The same things were measured in two ways. Each way mixes the same 11 hidden numbers, adds some noise and spreads widely along 7 directions of its own, which tell nothing about the thing.
(in the rows, 128 means zero)
Some things both ways: the first way, then the second way.
[123 124 112 166 132 176 125  95 169 155 111 182 124 120 119 128  74 191
 157 152 116 151 117 144 103 142 244 106 147]
[129 151 103 139 107 127 138 124 128  68  57  95  34  81 122 155 148 144
 166]

[123 141  89 136 145 162 136 100 122 147 105 124 117 114 116 174  82 139
 100 127 143 124 103 145 138 132 174 119 106]
[131 130  90 202 100 173 144 123  85 141 148 177 128 106 172 132 116 134
 138]

[177 139 146 125 159  91  97 106 128  97 154 147 100 162 119  79 161 116
 104 182 116 172 113 137 130 153 165  72 138]
[141 154 146 161 106 152 160 141 114 126 135 175  99  95 114 114  67  95
 138]

[ 98 140 160  93 121  66 149 125  93 145 135 152 206 204  70  75 103  53
  85 169 150 127 134 157 103 121 168  69 144]
[151 114 166 110 135 154 100 160 113 133 140 140 147 105 106  85 107  45
 144]

[131 113 149 132 155  93 137 127 114 136 118 118 174 149 131 136 100  96
 133 159 137 154 118 138 139 141 139 120 142]
[ 79 113 184 156 129 107  90 155 134 139 148 117 125 144  80  94 179  22
 103]

[149 143 125 151 149 124 124 119 135 121 147 150 112 114 142 125 114 148
 131 113 112 142 135 155 110 139 178 117 128]
[118 145  91 159 127 137 178 129 100 146 147 146 136 127 171 106 122 143
 112]

[158 136 124 186 126 159 121 151 159 155 161 123 101 128 173 126 150 216
 192 100 102 122 113 112  83 133  95 124 106]
[102 152 113 145 106 124 117 132  77 137 149  99  93 150 108 100 101 111
 142]

[182 111  82 173 138 139  95 135 148  92 175 108  62 136 160 106 206 172
 153 156 105 141 124 135 106 126  85  92 113]
[122 111 132 119 116  82 168  91 163 105 132  99  69 151 158 150 125 180
 126]

[168 101 122 129 105 127 125 157 110 137 144 109 166 108 133 145  64 152
 163  91 123 130 172  82  86 106 134 140 104]
[164 137 142 166 110 161 144  87  72 101  94 136 140 105 112 113 132 118
 142]

[ 94 136  89 103 138 118 125  89 126 104 110 172 104 121 131 113 139  75
  83  84 131  93 131 139 188 143 172 160 137]
[113 125  96 126 103 125 172 140 133 119 162 124  68 114 173 152 129 145
 137]

[124 159 116 131  97 136 118 130 134 182  96 122 132  94 100 154 114 139
 141  94 128 109  96  94 167 124 135 166 125]
[159 147 157  81 153 188 121 124  61 160 133 114 133 135 121  92  98 122
  94]

[181 109 160 119 159  94 136 163 121 117 127 138 127  86 156 117 145 143
 169 110  92 145 146 130 131 159 121 173 131]
[118 169 107 110 138 136 156 154 136 123 109 127  91  85 162 134 135 130
 110]

[155 176 186 124 111 118 119 141 153 183 116 155 164  67 123 115 135 160
 186  78  88 115 130  81 135 142 105 177 130]
[109  99 108 224  97 185 131 178  68 152 189 180 162 118  61 157 119 112
 117]

[123 133  96 125 117 131 136 133 125 138 181 122 131 215 114 105 121 133
  96 131 180 117  99 176  75 121 162  53 126]
[159 131 151  68 132 103  94 179 192 143 174 124 206 142 107 128  73  62
 138]

[170  82  90 103 134 112 150 164 129 135 139 145 123  97 118  92 174 161
 173 102 114  91 143 115 126 142 105 166 101]
[ 92 100 153 150 113 120 126 149 145 111 123 145 107 100 126 131 149  76
 154]

[157  79  80 140 135 114 123 131 113 123 155 112 126 157 129 130  96 148
 129 149 146 136 136 124  87 116 164  92 124]
[196 101 152  84 143 192 142 166 146 130 109 185 178  46 133 113  85 143
 158]

[140 185 165 175 112 168 110 114 148 171 125 166 126 107  96 132  75 194
 146 151  88 166 124 121  77 122 218  80 121]
[142 122 134 163 117 128 111  67  94 131 124 119 155 214 127 118  95 147
 133]

[145 158 123 115 137 147 130 114 168 169  92 149 113  95 104 118 197 163
 143 136 118 108  83 145 154 167  95 154 135]
[107 109  91 168 122 131 135 152 134 117 108 179 147 110 116 153 158 174
 148]

[164 138 173 170 157  99 116 139 121 114 158 112 144 147 169 110 146 130
 159 155  92 160 137 120 103 134  75  98 115]
[143 127 124  68 165 105 147 123 134 113  97  55 139 183 163  89 136 155
 110]

[136 108 117 112 124 126 134 128 152 137 133 154 144 100 138 134 114 135
 143 102 157 114 153 110 139 148 145 149 135]
[133 144 108 133 153 143 149 149 106 120  88 141 142 102  95  99 126 126
 134]

[182 147 173 115 125 126 124 171 117 140 123 107 130 103 131 107 182 136
 172 163  92 133 111 136 134 142  59 131 123]
[130 132 146 125 121 109 134 120 164 102 109 126  96 118 107 161 116 146
 129]

[124  86 127 119 144 104 137 144 122  96 159 133 138 174 172 112 129  94
 129 123 164 128 139 121 147 150 123 120 129]
[100 143 145 119 115  94  92 165 126 116 119 105 121 128  67 108  96  71
 163]

[128 129 152 143 111 114 118 141 113 104 140 120 161 196 129 102 119 103
 114 144 114 162 157 139  71 118 114  92 132]
[122 103 119 152  99 130 126 115  90 131 192 124  87 140 144 185 124 158
 100]

[158 130 128 143 157 110 106 107 115 122 149  92 142 127 175 161  94 115
 128  98 132 134 120  90 144 126 102 129 112]
[168 161 124 127 110 135 115 110 135  97  85  98 189 170 106  86 133 105
 165]

[129  88  87 162 152 166 122 113 150 131 126 121  86  83 179 199 108 177
 139 121 147 125 135  82 139 140 132 139 111]
[157 114  97 117 146 167 125 166 135 138 122 155 108  97 145 109  85 156
 152]

[172 138 151 150 151 111 130 143 128 157 141 117 118 142 150 106 166 177
 157 166 102 123 110 152  66 146  84  97 141]
[104 116 130 172 100 124 109 140 153 140 147 186 135 128  78 101 126 106
 177]

[139 114 137 151  98 136 140 154 139 129 166 170 192 162  98  73  80 153
 181 139 106 160 173 158  52 107 206  82 122]
[109 115 162 155 123 104 120 106  90  98 105  98 148 136 101 121 155 107
 126]

[159 100  61  56 117  80 124 119 135  98 163 148 142 179  62  41 203  70
  96 145 179 105 122 148 165 139 124 100 121]
[129 114 128 198  94 168 200 120  53 111 113 183 118  74 114 152 117 164
 132]

[133 167 247 112 138  73 152 167  60 179 100  98 205 188 137 118  69  89
 129 167 111 140 106 133  86 143  98 104 151]
[134 114 133 112 108 178  98 181 109 176 204 143 120 138  99 158  81 116
 115]

Other things, the second way, with their names:
<86>: [ 82 149 162 199  77 135 121 135  80 139 160 178  91 110  57 116  88  53
 157]
<166>: [143 141 126 135 136 115 197 115 111 100  99  99 124 150 173 101 124 101
 111]
<89>: [140 111 137 100 173 106 152 144 130 133 138 127 159 113 153 108 137 168
  73]
<333>: [152 118 135  89 180 155 153 114 128 118 104 111  93 104 160 117 174 164
  81]
<323>: [142 118  92 145 129 170  88 161 104 166 177 137 115 147 133 125  67 132
 133]
<298>: [106 129 191  84 160 104  84  99 123 143 159  60  78 226 128  96 146  81
  60]
<73>: [108  99 135 165  79  72  79  62 159  88  85 149 181 142  73 169 185 161
 208]
<90>: [188 193 166  47 139 134 116  79 160  92  42 110 141 145 128 107 110 164
 134]
<168>: [117 105 117 160 119  97  73 113 113 116 125 100 142 181 138 125 118 138
 147]
<60>: [132 106 164 113 138 163  48 181 153 150 155 156 168 122  93 196  77 101
 108]
<385>: [134 164 146 153 111 160 156 144 110 124 123 167 110  55  98 104 138  51
 134]
<336>: [139 172 135  92 122 102 125 107 101 128 132  78 132 170 154  85 126 108
 108]
<101>: [166  98 164 101 117 116  90 102 149 105 122  96 163 153 132 137 148 124
 139]
<12>: [120 137 111 194 122 130 149 142 159 105 119 177 108  63  92 157 130  91
 144]
<93>: [ 80 100 159 147 128  88 159 137 127 118 146 103 108 129 112 154 129  90
 107]
<307>: [162  99 106 150 127 109 188 145 163  62  47 164 164   7 128 146 159 157
 187]
<150>: [127 163 106  91 180 104 162 114 121 115  52 127 142 118 110  65  94 170
 150]
<43>: [114  80 138 158 112 110 144 152 131 131 170 153 106  83 161 161 132 100
 118]
<77>: [179 120  90 118 143 186 102 151 118 126 138 128 106  83 146 167 102 145
 127]
<369>: [145 146 107 165 113 130 122 126 186 112 129 153 107 126  77 148 136 114
 145]
<174>: [104 123 147 163  83  87 129 103  98 111 160 135 118  99 123 140 137  86
 152]
<115>: [106 101 126 169 100 143 133 105 109 148 153 169  84 139 117 117 135 173
 148]
<33>: [ 99 158  78 196  80 139  94 130 129 104 135 138  73 109 115 183 138  93
 172]
<220>: [ 80 118 158 152 104 120  55  83  87 171 191 122 108 218 103 134 140 139
  99]
<374>: [121 138 183  75 165 162 104 139 132 165 111 119 111 170 127  35 135 108
 101]
<395>: [176 144 117  38 135 157 122 132 137 151 154  98 124 172 200 114  79 177
 113]
<44>: [101 122 124 166 122 122  91 132 119 146 174  94 125 191  77 132 158  91
  94]
<305>: [119  89 113 158 124 130 164 128  87 126  99 171 202 121 120 112 134 167
 160]
<72>: [118 115 132 170 128 116 114 132  96 144 169 149 145 139  82 122 105 113
 114]
<22>: [120 114 114 193  95 185 117 161 102 168 227 206 109 100 104 181  98 108
 111]
<260>: [157 100  91 118 146 167 203 152 169 127 127 130 105 119 185 126 176 176
  99]
<39>: [124 114 180 140 130 102 162 115 100 130 139 143 155 126  87  46 140  98
 121]
<193>: [126 114 144 190  99 151  68 100  98 164 183 157 172 178  73 149  86 124
 131]

Some of these things the first way, each followed by its name:
[169 113 141 129 139  93 141 158 121 142 150 134 144 152 127  95 131 154
 152 140 128 135 137 132  82 145 126 110 124] : <305>
[126 122  96 143 126 128  98 123 110 102 112  65 106  98 176 211 107  77
 101  92 159 131 131  72 208 122  74 171 112] : <193>
[122 105 120  89 119 117 148 158  92  94 120 135 150 103 149 125  98  53
 135  95 147 106 164 118 203 136 130 172 108] : <93>
[122 178 200 135 126  61 112 129 125 151 112 140 169 122  90 112 162  80
 114 161  95 163 133 125 135 131 114 119 157] : <77>
[ 91  84  76  77  83 173 169 147 103 117 125 125 204 150 114 127  78  75
 123 107 179  71 182 131 123 103  96 127  85] : <298>
[101 152  59 135 128 143  99  83 159 122 136 119  82 149 115 150 187 104
  73  91 164 117  63 133 202 131 127 128 121] : <336>
[132 103 105 124 103 108 130 134 141 121 134 157 175 108  95 102 125 114
 147 129 119 130 190 143  97 110 155 131 143] : <333>
[145 108 119 142 141 101 114 132 148  69 159 166  96 108 174 101 157 104
 136 130 134 143 183 140 151 154 149 130 146] : <150>
[133 142 125 119  92 132 127 151 133 149 160 134 153 138 110  94 153 132
 150 123 126 100 133 144  96 106 112 100 128] : <39>
[113 119 102  72  82 132 170 192  76 139 135  89 170 169 110 115 138  78
 117  87 162  63 131 156 119 108  55 139  94] : <174>
[119 121 101 120 136 131 142 134 104 137 118  90 127 177 102 151 140 102
  86 173 168 133  82 158 139 133 112  91 114] : <43>
[158 114 123 141 153 100 126 136 111 122 143  87 135 167 137 135 135 111
 119 191 152 157 106 165 113 136 108  81 141] : <307>
[103 148 124 144 151  96 103  80 124 117  92 143 102 129 132 132 142  77
  84 166 115 140 112 143 174 143 159 124 169] : <115>
[152  79  20  74 100 202 147 137 123 132 131  92 130 143 106 144 112 145
 125 117 196  74 103 144 131 119 110 119  86] : <90>
[142 147 169 181 126 121  87 132 178 111 142 164 108  81 129 127 178 155
 159 127  68 198 147 126 126 131 168 134 156] : <89>
[108  56  64 107 108 116 152 153 101 115 127 111 155 155 135 157  62  98
 106  98 187 109 168 149 102 116 172 145 148] : <73>
